The same things were measured in two ways. Each way mixes the same 9 hidden numbers, adds some noise and spreads widely along 6 directions of its own, which tell nothing about the thing.
(in the rows, 128 means zero)
Some things both ways: the first way, then the second way.
[133 142 149 136 146 110 144 103 117 178 156 142 114 152 119 116 128 158
 166 147 124]
[137 184 101 126 146 166  87 116 159  84 112 117 134 173 145  73  76 114
 131  82  92 108  98 148 131 130]

[157 205 111 159 252 158 146  46  70 102 104 160 150 133 144 152 135 153
 148 131 114]
[171  98 144 128 112 107 166 160 133 182  96 148 122  96 154 128 132 129
  87 165 128 102 156 129 101 115]

[116  98 106 159 173 147 132 130 104 132  82 134 101 134 148 133  78 125
 131 114 120]
[115 127 115 130 129 145 144 180 196 143 131 130 156 128 168  93 129 162
 131 142  98 134 117 119 105 105]

[146 170 141 148 170 129 114 115 153 128 148 138 166 128 129 149 167 170
 113 121  80]
[108 150 113 124 141 121 161 104 129 112 151 177 124 122 115 123 133 141
 117  87  95 124 126 125 142 119]

[154 102 165 175 133 158 134 131 121 132  82  87  48 129 118 157 111 130
 134 142 155]
[114 168 140 146 171 148 110 156 195  96 131  63 162 194 160  86  90 139
 164 142  86 155  94 143 111 115]

[172 155 134 143 125 121  97  93 130 145 145 191 145 118 129 127 175 134
 131 121  89]
[155 159 137 104 111 163  86 129 162 141  96 108 128 149 143 153 123 130
 122 134 149 101 117 166 113 157]

[112 105 122 140 141  67 178 104 115 121 105 132 100 201  92 130 145 117
 131 158 134]
[117 132 162 121  96 121 127  93 108  99 166 134 131 100 133 180 129 157
 155 113 124 166 110 120 155 128]

[185 139 175 209 157 158 149 109 123 126  41 132  92 137 119 142 131 143
 143 150 179]
[164  96 176 137  99 112 121 121 117 141 110 108 127 111 135 159 117 114
 115 158 140 141 143 121 113 117]

[140 116  96 106 155 157 119 129 145 144 155 173 133 113 191 154 146 120
 113  73 110]
[112  43 125  99  78 133  90 155 143 183  95 134 133 110 129 162 159 132
 137 166 182 107 119 121 129 174]

[140 103 144 222 126 167 168 113 128 172 126 123 116 179 116 113 170 151
 125 147 116]
[105 133 150 125 154 134 129  99  84  74 207 107 124 166 127  80 118  92
 111 100 146 147 193 135 111 165]

[163  99 131 153 113 173  84 147 144 143 112 145 127  81 182 142 127 131
 105  91 106]
[120 171 104 159 172 107 179 147 111 133 142 153 131 132 103 108 161 127
  86 129 134 105 174 147 101 134]

[128 107 129 134 114  90 138 157 128 123  66 172  60 156 135 158 143  88
 138 156 176]
[137 200  88 174 127 155 126 186 180 128  94 130 127 136 147  94 148 178
 156 109  73 107  82 160 129 102]

[112  67 133 110  94  85 123  66  87 156 113 108  55 146 128 112  70 105
 147 133 147]
[157 188  85 107 156 138 112 141 163 159  59  98 152 151 144 178 116 133
 140 145 147  99  48 176 134 121]

[133 146 126  70 163  87 106 122 123 103 158 100 140 124 177 166  95 130
 138  44 118]
[106 133  91  79 123 146 126 107 152 102 124 166 141 129 122 133  99 136
 143 106 131 117  98 109 139 150]

[153 141 141 130 135 100 117 143 100 153 177 162 118 133 109 125 135 147
 159 120  73]
[162 111 157 155 149  79 209 110  63 114 141 136 100 115 116  96 106  99
 108 151 117 130 198 111 104 110]

[152  83 148 138  73 110  85 170 154 155  88 208 107 100 145 127 152 121
 111 155 112]
[172 177 139 162 104 122 110 139 128 124  95 123 126 108 110 199 160 163
 149 123 117 141  80 153 120 101]

[ 79  71 143 140  98  57 140 127 104 189 116 158  71 183  87  85  78 130
 170 161 110]
[134 131 122 118 116  97 155  83 100 112 119 185 126 103  80 178 132 121
 113 111 131 117 130 115 132 120]

[170 116 124 125 140 130 130 151 156 123  95 145 169 106 185 150 163 141
  96 131 157]
[150 140  91 137 125 149 104 124  97 150 108 103 116 109 140  97 120  99
 100 108 139 115 109 124 164  83]

[ 90  87  86 133  79 103  75 189 124 127 131 158  96 116 140 135 104  96
 116 161  83]
[136  99 153  92 139 115 131  90 137 108 127 147 103 139  94 175 122 124
 160 122 116 147 118 130 116 125]

[139 120  82 146 156 161 109 167  51  90 118 113 121  83 188 149  74 118
 126 161 129]
[165 110 107 131 168 116 173 151 132 166  65  96 105 132 147  95  90 109
 147 180 113 113 115 117 128  82]

[125 100  52 120 134 152  92 146 113 156 129 134 111  94 164 128 105  96
 120 125 106]
[118  59 184  88  87 136 104 107 166 124 147 103 140 156 162 155 104 123
 148 156 136 146 130 136 109 151]

[175 153 150 211 138 195 120 107 159 142 110 137 121 121 153 135 125 134
 153  96 167]
[132  92 131  96 104 123 136 121 138 166  87 178 105 115 120 150 132 132
 118 138 133  81 142 140 123 173]

[129 100 132 143 106 104 143 143 178 140 116 160  98 175 123 146 170 106
 123 111 135]
[ 85 105 125  84  96 170  55 102 156 143 115 138 117 136  94 178 161 130
 150 118 172 113 107 129 157 171]

[129 114  43  79 156 103 102 181  96  96 112 173 143  86 171 151 118  93
 101 170 109]
[107 144 118 145 135 145 141 139 160 142 121 142 144 123 142  74 118 132
  93 131  95 107 150 105 142 106]

[171 144 115  75 166  95 132 106 128 116 114 160 105 122 154 174 165 100
 129  90 151]
[141  89 173 116  90 145  74 118 122 145 122  89 131 133 134 149 134  99
 105 160 182 129 157 128 115 161]

Other things, the second way, with their names:
(682): [116 160  89 117 149 175  48 169 161 125 118  92 162 143 142 100 125 136
 132 110 155 127  93 128 133 164]
(588): [181 159  98 165 153 123  98 188 114 110  84  52 149 138 149 104  90 128
 170 154 136 147  72 128 108 123]
(501): [149 153 147 133 133 132 146  91 107 117 142  93 118 134 140 141 110 108
 128 127 119 153 118 131 144  58]
(570): [102 134 117 137 123 148 133 158 149 174 115 144 143 108 141 104 146 142
  93 150 138  98 151 116 147 137]
(330): [107  89  97 111 126 134 118 180 148 141 133 110 155 131 137 122 145 135
 148 160 169 136 119 116 110 154]
(170): [101  70 129 106 105 109 162  96 139 146 109 142 125 131 131 154 107 120
 154 159 118 120 110 112 157 101]
(780): [158  80 109 100 165  76 210 132  90 125 148 174 101 122 138  85 100 102
 106 119 113 118 162 128  84 126]
(708): [108  90 139 125  95  93 159 103  65 133 128 188 115  56  66 190 160 145
 138 145 170 127 159  76 158 165]
(278): [161 102 162 147  98 109 168 124  92 129 123  95 106  97 156 156 111 137
 167 170 125 157 124 116 142  84]
(412): [142 117  93 123 141 137 151 180 171 161 103  99 157 140 173  84 106 117
 112 173 129 116 120 118 105  90]
(685): [127  47 102  91 126 112 135 172 149 186 111 159 125 104 139 132 146 132
 124 140 140 117 112 116 113 128]
(776): [ 84 162 111 152 165 145 136 139 187 137 106 138 131 177 116  82 134 133
 124 134  91  88 143 147 128 144]
(444): [169 100 143 124 193  86 165 184 118 164 145 101 121 127 168  93 123 126
 112 142 113 147 143 152  88 124]
(428): [ 91  78 136 119 103 124 125 135 136 123 157 141 151  93 133 118 125 143
 137 130 128 162 127  75 148 127]
(381): [134 204 116 145 173 140 116 113 128  88 152 147 128 155 109  84 122 117
  87  67  97 122 148 146 111 127]
(552): [124  85  65  93 102 152  86 122 159 144  96 124 119 147 138 120 122  99
 143 108 137 105  72 136 139  93]
(640): [203 135 108 130 177 100 169 149  72 130 127 151  69 102 127  90 126 121
 113  84  95 127 135 148 105 105]
(664): [163  92 184 106 112 114 122  51  66  97 168 107 103 130 111 167 115  73
 103 113 159 162 169 123 117 108]
(285): [142 168 121 146 143 123  82 121 137 115  70  89 132 171  62 209 155 124
 174 157 169 125  85 166 106 144]
(144): [140  76 101  91 122 141  53 155 158 136  74 100 147 142 136 128  91 109
 162 138 151 127  61 117 123 151]
(691): [212 140 128 153 181  72 210 150  90 140  81 114  94 120 140 106  88 119
 135 160  86 122 128 142 100  78]
(262): [111 139 135 158 154 119 114 115 133 169  72 135  86 144  53 174 192 126
 143 144 128  97 129 154 146 127]
(353): [ 85  38 120  94  89 114 118 156 160 161 107 136 167 100 131 163 124 146
 165 179 164 139  93  76 146 156]
(567): [123 126 132 130 145 135  93 184 166 152 132 122 158 131 143 110 140 145
 108 127 127 129 127 129 107 157]
(492): [104  84 165 110 128 135 114 111 110 116 192 100 132 141 128 124 144 103
 112 137 167 165 179 113 112 139]
(467): [130 144 131 133 131  93 172 100  86 129 121 169 123  88  94 178 133 140
 119 128 131 125 130 118 152 121]
(659): [188 109 157 134 154  80 133 129  94 143 114 111 115 131 115 154 131 100
 106 132 130 144 134 155  85 105]
(206): [147 144 135 101  77 159  87 107 146 106  89 103 137 120 153 175  78 147
 179 133 132 135  58 126 162 134]
(254): [ 63  74 114  81 122 147  73 122 170 170  97 133 135 125 105 163 135 136
 161 142 158 117  85 103 185 162]
(748): [141 108 110 105 150 131  72 171 182 140  84 125 166 139 116 122 116 124
 121 132 138 123  98 112  95 155]
(7): [182 122 122 101 143 153  67 100 127 162  45  77 103 138 121 142  87  73
 123 141 149 112  85 130 159  91]
(181): [114 209 126 173 176 142 105  94 109  70 146 132  95 173  58 109 161 124
 134  64  96 125 144 158 123 135]
(800): [120 119  65 112 126 120 192 148 154 119 141 176 123 130 167  89 116 152
 152  97  74 119  87 135 124  81]
(395): [ 97 106 111 110 154 126 151 161 130 160 121 144 151 104 146  79 103 132
 101 159 145 104 158  92 147 184]
(680): [152 183  90 167 174 109 156 161  85 113 119 133 109 106  87 130 163 149
 142 114 124 136 117 132 119 111]
(276): [121 151 137 163 167 132 179  77  92 116 179 131  65 152 119  61 148  87
  95  86  75 128 192 147 143  54]
(387): [124 102 151 128  84 130 106 145 147 162  99 114 134 105 139 176 144 156
 156 167 139 132  98 127 148 136]
(623): [103 205 137 170 107 138 131 127 130  64 150 131 153 134 126 131 122 173
 156 116 108 137 125 135 131 167]
(368): [ 93 119  91 106  95 143 139 137 164 146 128 165 126 116 148 152 149 168
 155 109 108 115  79 137 160 117]
(784): [140 120 127 169 128 127 138 125 123 143 101 108  74 147 108 116 158 116
 157 136  96 118 128 145 133  65]
(554): [ 99 127 171 129  82 119 149  97 115 106 170 157 132  97 123 176 147 164
 142 127 124 155 145 110 148 138]
(244): [142  98 141 138 104 128 107 157 160 191  70 105 114 127 136 161 150 142
 152 173 130 112  93 146 137 111]
(778): [ 82 138 114 149 154 139 137 148 153 145 144 136 140 147 134  68 146 126
  98 125 107 106 156 133 136 137]
(123): [170 164 157 146 173 109 130  54  42  68 127 112  49 163  62 128 113  82
 152  94 118 128 163 157 129 141]
(505): [167 177 111 150 103 152 127 188 170 147  98  79 157 138 213 116 108 163
 146 151 107 122  66 168 119  94]
(126): [115 146 117 148 167 137 132 101 103 130 109  91 100 159 122  90 105  95
 137 136 123 110 127 138 172 122]
(791): [153  84 143 131  79  97 164 114  72 148 107 191  73  72  98 163 160 134
 124 134 140 106 165 120 135 141]
(733): [135 163 116 125 131 117 123  96 112 100 129 165 108 139  95 162 138 136
 134  78 118 110 112 164 124 147]
(122): [113 165 133 143 124 143 155  96 147  77 146 132  90 171 123 124 132 148
 185 103  65 137 117 158 130 100]
(116): [115 159  98 106 155 173  96 134 182 128 117 114 152 168 154  78  92 111
 104 113 120 107 109 131 134 133]
(341): [ 96 135  89 134 123 127 171 165 143 138 166 164 161 116 163  80 141 151
  90 121 123 110 149 126 119 140]
(459): [172 107  70  89 133 145 108 151 121 140 126 107 109 118 149 133 130 118
 146 103 150 144  74 136 119  87]
(728): [173 108 108 109 130 103 144 160 158 171  75 116 148 131 152 177 122 130
 136 162 131 124  67 153 100  88]
(553): [100  85 143 103  89 125 118 107 134 144 133 143 124 130 119 172 149 133
 140 140 158 115 138 135 134 172]
(405): [145 113 121 127 155 111 161 140 108 137 131 108 136 121 161  90  85 104
 113 139 120 130 127 117 131 106]
(798): [135 125 170 118 117 111 123  90  84 138 154 132 116 123  96 190 166 112
  93 133 179 127 175 153 113 165]
(592): [129 136 120 138 100 110 161 158 127 114 154 119 139 123 145 181 163 172
 174 149 143 155  95 155 101 127]
(735): [124 151 146 160 139 131 105 139 120  92 141  98 148 144 107 122 138 125
 132 140 148 147 153 119 101 156]
(603): [129 197 120 152 120 148 127 117 109 111 130 162 134 111 105 107 138 132
  77 104 138  95 174 125 129 159]
(725): [145 131 121 134  90 143 128 142 107  73 164 125 130 115 148  96 118 135
 141 111 137 149 141 107 103 132]
(27): [ 84 127 152 123 138 120 142  93 111 114 190 162 115 131  91 144 173 129
 111 109 138 137 183 131 126 153]
(615): [ 60 101 149 129  96 122 112  76 101 126 141 170 129 102  69 164 156 120
 112 131 158 119 169  88 171 165]
(319): [114 152  99 124 112 147 124 112 148 139  92 170 123 127  98 136 140 131
 110 124 139  75 138 134 134 152]
(253): [ 69 117 132 138 148 123  94 130 155 137  93 110 167 145  72 155 138 122
 143 177 163 128 125  95 145 164]
(481): [ 80 119  89 157 126 141 134 148 151 169  91 150 128 119  86 107 181 121
 110 162 141  87 155  97 146 110]
(42): [120  91 128 111 130 152  87 122 161 128 132 110 131 148 144  79 103  96
 116 109 112 133 126 112 128 102]
(515): [144 135 106 115 104 142 105 157 168 115 133 101 160 138 163 159 126 153
 161 123 127 158  60 145 111  99]
(443): [127 108  83  88  87 157 103 147 159 176  77 138 116 116 141 169 148 151
 159 143 154  94  73 142 150 140]
(377): [167 122 134 113 141 109 125  80  86  73 139 119  94 142  94 167 109 106
 170  97 121 163  99 137 111 101]
(751): [142 131 163 138  73 133 142 122 111  97 151  91 144 113 182 127  91 140
 143 151 132 156 129 118 139 123]
(435): [108 121 128 123 104 124 159 127 166 182 110 167 146  98 132 164 154 148
  98 152 119 109 129 119 145  95]

Some of these things the first way, each followed by its name:
[148 102 154 162 122 113 140 126 129 101  78 110  97 144 129 141 111 124
 126 142 164]  (467)
[108 151 121  99 166 100 113 130  91 128 145 125 122 133 154 162 127 142
 133 129  90]  (377)
[158 115 151 134 128  89 162 132  99 142 124 151  87 164 120 137 147 124
 152 132 140]  (623)
[105  33 127 122 108 117 159 125 130 160 124 156  86 159 167 113  91 113
 132 100 139]  (682)
[153 138  97  95 172 156 106 115 150 165 185 146 146 100 174 144 132 135
 128  43  88]  (553)
[ 94 100  85 133 133 147  87 161 128 179 147 116 156 108 182 117  90 144
 121 101  79]  (800)
[134  94  81 131 157 169 124 129  88 126 129 102 143  89 194 125  72 134
 116 134 134]  (405)
[125  79 112 124 136 150  91 138 123 148  77 110 125  89 205 141  84 127
 104  79 122]  (515)
[177 134 152 175 124 155 117 138 131 119  95 135 137  98 150 138 132 149
 125 178 156]  (7)
[122 156 133  92 149  79 137 145 136 126 138 184  86 159 114 183 199 118
 129 161 106]  (181)
[ 99  90 109 130 156  98 164  83  87 159 117 112  77 176 115 107  70 121
 164 145 145]  (116)
[160 129 123 157 102 196  69 122 191  91 143 153 143  78 173 178 183 120
  67 112  92]  (444)
[194 132 111 159 148 182  99 118 111 123  76 132 155  71 200 144 140 132
 102 124 150]  (505)
[147 113 170 192 160 179 156 131 140 115 106 112 116 144 155 162 138 158
 109 109 127]  (353)
[169 147 126 113 146  93 117 125 120 145 158 214 179 120 145 118 168 148
 134 114  79]  (603)
[138 156 204 152 101  51 139  92 100 125 146 149  45 192  50 144 149 132
 181 169 118]  (691)
[136 138 138 107 155 115 129 122 126 104 146 154 123 148 168 192 198 129
  94  82  77]  (330)
[138 156 152 173 206 159 162 106 143 148  96 121 117 154 125 151 136 170
 141 133 139]  (42)
[160 149 208 121 182 134 142  77  96 166 130 120  45 138 131 172 125 161
 171  70 125]  (285)
[110  72 163 156  82 137  96 148 153 154 121 198  85 118 146 129 116 134
 122 148  95]  (748)
[147 164  98 176 195 120 155 123  92  85  93 153 164 161 121 152 193 136
  98 182  97]  (554)
[152 133 129 130  91 109 123 176 120 131 157 146  85 136 136 151 148 106
 151 153 147]  (123)
[ 99  60  64  93 132 153 101 132 135 159 166 209 130  91 184 110  91 116
 107 119  67]  (567)
[154 113 111 150 179 139 163 109 116 106  69 134 106 142 150 148 115 111
 130 115 176]  (570)
[132  97 116 165 113 138 138 148 158 142 100 158  91 148 119 143 178 112
 104 176 127]  (778)
[121 110 134 117 149  96 140 156 151 136 168 179 153 151 124 139 169 157
 107 120  50]  (428)
[128 128 129 134 174 134 147  83 123 186 181 152 140 156 150 111 118 157
 161  54  90]  (443)
[ 87  69 120 124  72  94 106 172 158 218 138 168 114 147 141 107 154 135
 123 154  83]  (552)
[154 116 109 124 132 126 110 154 115 127  85 140 106 105 177 146  96 101
 144 103 169]  (319)
[157  97 117 105  74  60  82 187 141 121  87 133 113 106 126 147 158 100
  93 161 114]  (501)
[108  93 139 184 126 155 144  99 135 207 133 142 100 156 128  88  94 152
 164 133 127]  (733)
[171  91 159 144  87 115 161 155 156 146 118  85  52 154 112 151 145 107
 142 139 199]  (126)
[152 140 127 166 173 152 120 112 117 167 115 123 155 118 141 115 123 169
 132 119  97]  (664)
[128 100 173 149 120  79 139 111 106 144  78 124  52 174 100 139 120 123
 147 125 133]  (412)
[173 119 160 206 120 154 142  87 159 128  47 130  86 155 119 145 167 113
 117 128 177]  (798)
